There are 3 ways to turn a row about zero (a turn may also mirror it). The second row of each pair is the first, turned, with some noise. The first 21 pairs use one turn. New pairs use 2 turns, one after the other, and a turn may come again.
Known pairs, each followed by its turns in order:
[-25  26  30  29 -32  16]
[-23 -43  27  20  16 -28]
(0)

[ 36 -47  36 -17  49 -29]
[  8  13 -68 -49  27  16]
(0)

[ 16  -5 -36  26  14 -39]
[ 22 -33 -40  -6 -24  24]
(1)

[ 38  39  26  14 -24   6]
[-18 -32  22  13  -8 -48]
(1)

[ -3  37   0  26 -25 -37]
[  8   9  14  28 -17 -53]
(2)

[-33  15  32  12 -32  27]
[ 0  1 58 17 25 -5]
(1)

[-51  -2 -40 -42  19 -28]
[ 44  56 -14   4 -32  24]
(1)

[-10   5  39   1 -39  14]
[ -2 -36  -5  26  22 -38]
(0)

[  2  -2  39  23 -33  36]
[ -6 -51  -1  32  33  -2]
(0)

[ 11  44  23 -10  20   6]
[ 33  23  40 -11  11  -3]
(2)

[ 47  33  23  41 -20  16]
[-31  29  52  19  14 -19]
(2)

[-39 -38  30 -10  34  45]
[ 13  25 -37  -2  19  66]
(2)

[-16 -50 -20  -9  48  15]
[-30  52 -18  -6  19  43]
(0)

[ 30 -16  39  13  24 -39]
[ -3  11  -9 -18  56 -34]
(2)

[-47 -10  12  -5  45  12]
[ 35  28 -41 -18  -2  35]
(2)

[-40   4  13  20  10 -11]
[-36   3  12 -15   8 -20]
(0)

[  1  14 -35  41  26   6]
[-16   4  43 -22  -8  33]
(0)

[ -3   9   6 -23   7  46]
[12  6 26 -4 -1 48]
(2)

[ 52   3  31  -5 -27  45]
[-63 -14  23 -10  17 -38]
(1)

[ 45  13  25   5 -51   2]
[-23 -39  35 -27  -6 -40]
(1)

[-51  22 -38  39 -41  38]
[ -1 -11  65  31 -17  57]
(1)

New pairs. What belongs after each?
[ 44  29 -25   0 -10 -47]
[-10 -49  43   4  38 -12]
(0) (2)

[-18  16  34  37  29   7]
[22 49  5 -9 20 23]
(0) (1)

[-36  51 -17  42  47  51]
[-46  85 -19  24 -23   2]
(1) (2)

[ 38 -40  37 -35  32 -33]
[ 20 -15 -27 -75  12  12]
(2) (2)

[ 40 -32 -38   2  -2 -39]
[ 24 -42 -59  -3  -4  -4]
(2) (2)

[-47  -7  43  36  23  37]
[38 39 -3 24 36 51]
(0) (1)

[  0 -26  16  27   5  -9]
[ -1  28 -30  16   4  -1]
(0) (1)

[ 45  42  37   4  48 -17]
[ -4 -16 -61 -40 -46 -20]
(2) (0)

[-30 -45 -41  -2 -17  13]
[-45  39  31  21   3 -17]
(1) (1)

[ -4  49 -21 -37 -11  36]
[-22  -2  32  40  49  22]
(2) (2)

[-49 -39 -29 -28 -39  20]
[  2  73   3   3 -14 -47]
(0) (2)

[  2  50 -40 -11  38 -18]
[ 34 -12  64  13  18   3]
(1) (0)

[ 30  46 -10 -26 -20 -18]
[ -6 -32  14 -51 -17 -20]
(0) (1)

[ -8 -33 -28 -33  32  29]
[-41  43  16 -18  -8  19]
(2) (1)

[ 15 -36  -7  27 -41  -5]
[-16  48  -4 -28  26  -6]
(1) (1)

[-30 -20  46  19  28   8]
[-42  50  -1   1 -14  -4]
(0) (0)

[18  6 -4 38 35 37]
[-16  27 -42  -2 -26  19]
(1) (2)

[ 38  41  42 -37 -28 -18]
[  6 -23 -47 -10  60 -34]
(2) (1)

[-25 -31   2 -52  24  -3]
[ 14 -13  11  41 -46  19]
(0) (1)

[ 51 -39 -48  21   0  28]
[-30  39  51 -19  15  46]
(0) (2)

[ 52  20 -22  50   4 -20]
[ -2 -31  24  -9  55  43]
(0) (2)

[-38 -40 -48  17   0 -48]
[ 41 -24 -20  50 -18  52]
(1) (0)

[-50 -43   0 -11 -24   5]
[-31 -18   1  -7 -13  55]
(2) (1)

[-11   4  45  19 -15 -42]
[-14 -13  -4 -44  43 -23]
(1) (2)

[ 33  10  50 -33  -2   6]
[36 47 22  4 12 28]
(0) (0)

[ 24  49  -8 -26 -31 -18]
[ 56  -6   2  -9  29 -20]
(0) (0)

[-21   4 -26 -16   2 -33]
[ 40 -21   2  15 -12  11]
(1) (0)

[ 30  47 -24 -43  50  44]
[ 10  19 -20  57 -67 -39]
(1) (2)

[ 35 -52 -32  35 -37  -4]
[ -6  36  39 -49  42  15]
(0) (2)

[-32   2 -27  -6 -45  45]
[-46  18  -1  54 -12  19]
(2) (2)

